All rows are made from the same 13 directions, up to rounding. Whole rows:
(in the rows, 128 means zero)
[[ 91 152 144 100 172 119 130 109 116 128 168 139 129 101 121  92 177  97
  168 161  90 155 143 125 141 159 111]
 [133 117 139 107  89  88 158 153  59 132  59 103 138 117  87 141 115 152
  173  80 167 131 114  81 175 133 130]
 [121 181  90 147 123 138 181 112  81 110  79 129 159  98 117  96 147 168
  188 118 145 143 111  67 140  88 100]
 [101 149 116 115 136 125 175 162  93  96  81 145 108 105 133 123 114 132
  122 110 122 117  76 155 122 191 144]
 [134  65 109 136 103 117 126 145 143 126 105  94  81 107 113 132 143 150
   73 105  95 132 147 133 143 184 190]
 [138 175 139 137 100 118 102 118 144 114 146  95 191 128 129 173 125 101
  123 165 163 103 139  98 136  99 157]
 [149 135 153 142 117 131 161 162 146 105  56 155 147 108 131 131 104 189
  113 118 136  74  50 151 143 159 174]
 [139 106 139 171 117 163  97  88 157 168 111 154 159 140 111 145 136 171
  154 166 124 122 130 109 151  74 111]
 [132  55 117 137 116 119  81 109 164 141 125 125 136 135 144 142 130 117
  103 186 143  91 149 153 150 136 152]
 [140 125 107 148 176 149 127 102 148 135 132 153  59 117 104  93 143 176
  133 135  81 182 125 155  96 148 107]
 [136 148 159 128 122 130 143 145 124 113 121 117  97 118  85 135 126 161
  135 123 165 162 128 115 145 152 164]
 [128  73 195  93 134 129 149 105 142 146 146 148  74  93 134  58 180 158
  156  73 104 180 156 113 115  81 125]
 [164 168 134 132 104 108 147 103 154 113 112  95 159  69 145 113 165 155
  119  64  61 129 115  81  84  65 157]
 [131 123 120 167 140 162 147 142 130 142 107 140 110 131  77 110 144 199
  136 131 104 147 123 111 176 170 133]
 [133 103 193 104 103 112 157 161  93 146  95 127 117 124  90 121 129 167
  152  61 126 135 115  98 168 142 133]
 [126  79 143  97  94 106 161 159  83 126  73 138 133 137 148 119  97 131
  150  84 198  99 108 124 151 105 120]]

The start of a row, then its end:
[121  60 152 132 119 140 111 144 145 155 133 137 104 147 120 132 130 138
  97 125 104 115] | [142 146 157 166 143]
[142 140  67 136 159 137 135 138  97 154 154 138 149 187 141 100 105 112
 151  93 115 130] | [139 121 121  91  31]
[155 164 144 162 130 159  79  81 178 149 199 118 164 159 117 143 140 128
 142 177 153 149] | [180  91 122  43 105]
[103 152 109 164 128 179 119 134 136 123 169 134 124 169 130 148 112 116
  90 171 140 123] | [149 132 124 149 115]
[120 103  82 131 104 106 118 101 109 124  78 121 159 111 154 145 122 109
 138 156 145  94] | [118 125 126 106 124]
[112 143  94 167 141 158 135  78 155 102  77 158 105  70 132 122 151 173
 130 192 109 139] | [ 92 149  97 136 158]
[ 72 164 157 126  97 170 175 166  92 120 168 116 130 138 136 125 147 104
  89  72  81 129] | [150  82 129 155 124]
[118  94 170 113 152 149 130 130 120 151 119 189  95 154 121 116 105 145
 173 140 178 146] | [109 165 139 116  94]
[114 114 153 117 109 141 165 148  83 142  96 148 115 139 116 119 114 150
 161  77 155 142] | [116 107 144 107 102]
[145  98 132 105 127  70  88 118 116 148 119  81  97 103  65 157 147 123
 145 124 101 172] | [154 120 155 174 161]
[141 117 206 100 114 100 115 148 102 165 139 110 127 144  65 146 131 141
 162  87 123 152] | [144  92 176 142 122]
[ 62 148 116 172 101 208 152  90 113 100 135 143  76 117 124 129 145 146
 118 193 182 174] | [167  97 108 118 132]
[167 156 159 110 159  89 123 161 135 124 134 124 158 141  98 122 113 143
 150 135 144 106] | [100 140 168 168 133]
[134 182 175 118 146 106 126  88 127 129 125 130 155  81  98 115 168 151
 182 145  86 146] | [109  96 127 117 120]
[104  71 149 115 131 139 103 121 144 166 150 148 124 134 143 134 148  96
 123 123  83 127] | [146 149 137 126 127]
[155 122 167 141 112 138 144 136 154 120  77 145  87 103 113 140 112 195
 105  90 114 134] | [ 80 148 101 134 171]
[175  80 118 125 149  82 100 107 152 152 102 123 136 112 118 102 143 161
 142 127  78 111] | [116 140 141 133 120]
[140 183  79 139 188 131 136 145 140 117 190 106 132 136 101  86 159 125
 135 143 100 162] | [158 117 154 171 121]
[ 98 126 168  90 139 115 136 139  91 100 141 160 107 157 156 113  84  94
 134 176 213  98] | [114 167 113 159  86]
[117 149 135 141  97 141 150 170  83 138 100 127 172 165 107 160  96 137
 135 106 148  93] | [107  97 173 143 109]
[ 87  68  89  97 119  88 115 120  80 144  70 126 126 100 135 156 133  77
 149 135 104 118] | [116 153 146 168 135]
[140 160 166 143 137 137 114 136 116 133 110 155 120 162  83 166  78 163
 147 164 170 125] | [ 90 146 136 155 104]
[123 148 114 176 126 179 141 101 156 115 136 155 141 135 168  98 131 164
  87 155  91  88] | [115 123  86 106  92]
[120 143 106  97 118  95 145 134  97  95  76 123  82  91 145 162  95  99
 118  90 139 148] | [ 85 169  63 142 156]
[143 134  50 136 135  96 146 124 102 112 102  90 137 105 118  95 149 141
 141 122 114 133] | [139  97 145 143 122]
[158 112  64 155 128 101 129 142  98 138 111  99 181 167 117  96 119 156
 127 138 114  68] | [137  90 181 155  70]
[190 162 102 133 127 105 158 176 118  98 140  82  93 158 108 104  89 167
  91  58 157 142] | [134 111 107 140 121]
[118 101  25 157 121 147 134 122 113 146 114 102 117 125 127 128 151 119
 124  98  92 164] | [166 105 136 111 126]
[ 64 145 183 142 120 187 129 127 144 128 110 181 124 107 123 182 133 123
 121 178 117 125] | [ 89 162 135 168 179]
[144  78 150 120 148  94  66  84 163 159 180 102 126 121 103 105 178 123
 134 180  82 136] | [186 116 156 145 122]
[146 145 154 127 136 125 110 153 123 151 159 121  93 169 103 157  95 127
  84  70  53 139] | [119 147  89 168  94]
[109 126  54 118 123 121 145 148 117 100 123 122 138 132 208 130 103  62
  71  98 104  82] | [111 167  72 133 121]
[146  88 197 112 139 100  93 103 142 163 101 166 145 126 122 129 122 154
 154 148  90  89] | [ 87 155 134 131  99]
[139 174 120 147 162 158 130 146 143 145 108 157 137 127  77 164 122 151
 183 131 147 178] | [ 95 145 165 125 160]
[108 100  69 105 149 111 168 135  59 146  84 139 126 117 121  82 146 124
 203  86 129 159] | [128 109 165 118  80]
[126  85 137 120 131 123 123  89 150 138 158 119  99  98 148  76 181 134
 114 113  65 147] | [169 111 102 106 120]
[168 114  95  97 185 103 110 169 183 149 158 137 162 137 160 124 128  76
 133  80  93 124] | [110 194 140 117 160]
[162 111 166  94 130  73 122 130 149 114 124  97 100  85 111 113 149 142
 119 102 110 142] | [128 133 123 154 180]
[162 105 171  96 134  87 146 148 135 136 108 134 164 114 141  85 139 151
 150  79 107  90] | [ 98 124 154 116 128]
[120 178 153 139 158 156 144 116 116 143 115 164 145 117  78 124 146 165
 214 150 150 174] | [108 105 168 107 114]
[ 70 119 190  97 105 129 123 144 103 136 129 135 124 115 117 174 135  83
 125 133 116 127] | [124 136 148 177 162]
[120 167  98 188 123 171 156 117 152  93  81 139 141  91 115 123 146 196
 114 187 129 110] | [ 96 114 145 158 173]
[162 143 168  88 155 104 138 158 159 120 121 152 158 117 141 122 116 119
 173 107 190 127] | [ 88 164 147  93 170]
[143  62  65 154 128 116 110 101 130 131 139  94  59 135 126  84 142 158
  67 132  67 134] | [177 124  98 169  94]
[151 137 156 133  89 137 135 121 114 155 133 113 140 147 122 136 122 146
 136  50 115 146] | [145  72 106  44  92]
[126 135 113 126 151 121  93  72 142 149 112 151 120  97 136 155 137 109
 152 140  64 155] | [103 161  71  96 112]
[167 137 127 157 115 150 140 151 138 123 128 118 110 161  99 128 100 181
 120 110 189 146] | [139 108 141 108 133]
[123 122 140 101 146 101 152 130 122 104  63 160 125  78 137 115 128 142
 165 144 154 116] | [ 68 167 134 151 162]
[117 140 103 119 168 134 120 107 144 139 191 113 132 111 115  92 191  99
 169 144 115 190] | [189 103 155 106 132]
[180 167 126 153 121 130 110 153 164 131 134 100 129 146  96 177 100 151
  93  91 113 140] | [116 131 115 128 165]
[140 104 104 151 125 108 101  65 107 156  71 125 106 100  87 135 142 177
 161 147  71 151] | [120 108 114 123  90]
[ 90 157 232  96 147 146 126 120 122 142 128 190 114 115 112 156 123 119
 172 140 122 150] | [ 81 163 114 136 124]
[127  88 110 115 113  77  84  83 115 118 125  88  70 107 124 142 128 107
  91 162 105 135] | [157 141  79 168 124]
[ 90 105 184  95 113 119 118 104 120 140 151 133 119 106 150 126 157  91
 118 117  72 124] | [142 125 102 128 119]
[128  61 148 152  88 152  95 149 150 156 147 117 116 179 126 163 106 130
  59 128 121  94] | [160 133 149 152 140]
[129 176 142  99 176 117 148 132 150  99 160 157 181 115 178  77 141  99
 158 154 147  96] | [101 151 123 108 118]
[151 166 162 158 143 169 132 125 150 157 179 146 174 170 119  96 140 166
 145 115 101 122] | [141  85 144  75  69]
[156 133 141 107 148  95 123 151 126 127 138 125 105 146 131 123  98 125
  98  88  85 113] | [102 163  92 167 104]
[ 86 114  43 138 119 143 169 160  76 118  77 117 120 113 112 134 137 118
 148 121 158 151] | [134 115 182 168 158]
[144 183 164 137 153 127 134 112 149 125 109 163 166 106 136 120 130 162
 137 131  57  92] | [ 59 142  98 129 107]
[114 127 155  89  78  89 146 126  95  75  98  96  78  89 143 150 106 105
 107 119 209 140] | [129 127  82 130 177]
[ 76 142 123 133 131 142 110  90 108 149 176 120 158 124 130 122 178  86
 137 164  55 130] | [171  88 135 134  84]
[ 81 117 102 114 125  93 146 108  57 112  96 105 116  89 101  97 166 128
 156 169 109 129] | [143  91 162 202 108]
[171 193  93 163  99 135 129 169 147 101 147  68 156 156 107 174  97 134
  81 108 173 125] | [143  96 135 122 175]
[155 107  98 107 160  73 102 101 125 143 106 116 125  99 108 116 146 126
 172 134 100 149] | [123 141 134 133 122]
[198 145 121 126 144 106 157 184 138 109 121 112 129 155 107  97  94 177
 136  82 197 127] | [113 127 157 125 140]
[171 127 132 155 105 131 119  92 176 118 122 104 121  98 126 120 148 177
 113 125 134 145] | [145  98 103  68 165]
[157 128 186 108 167 140 133 138 177 135 161 165  89 128 134  96 129 151
 131  87 114 160] | [110 170  96 106 135]
[145 141 181  90 150  96 138 125 115 100 135 142  55 124 128  99  98 144
 122 114 146 147] | [104 164  62 151  99]
[153  92 120 126 130 101  76  84 177 125 173 101 136 125 156 114 147 103
 105 184 141 113] | [177 133 113  99 136]
[136  81 174 164  98 194 156 142 157 152 113 160 105 144 118 106 135 209
 115  87 137 135] | [134 104 153  89 141]
[112 136 101 125 109 108 152 153  75  95  99  96 126 127  96 130 117 131
 147 163 220 128] | [143  98 183 176 148]
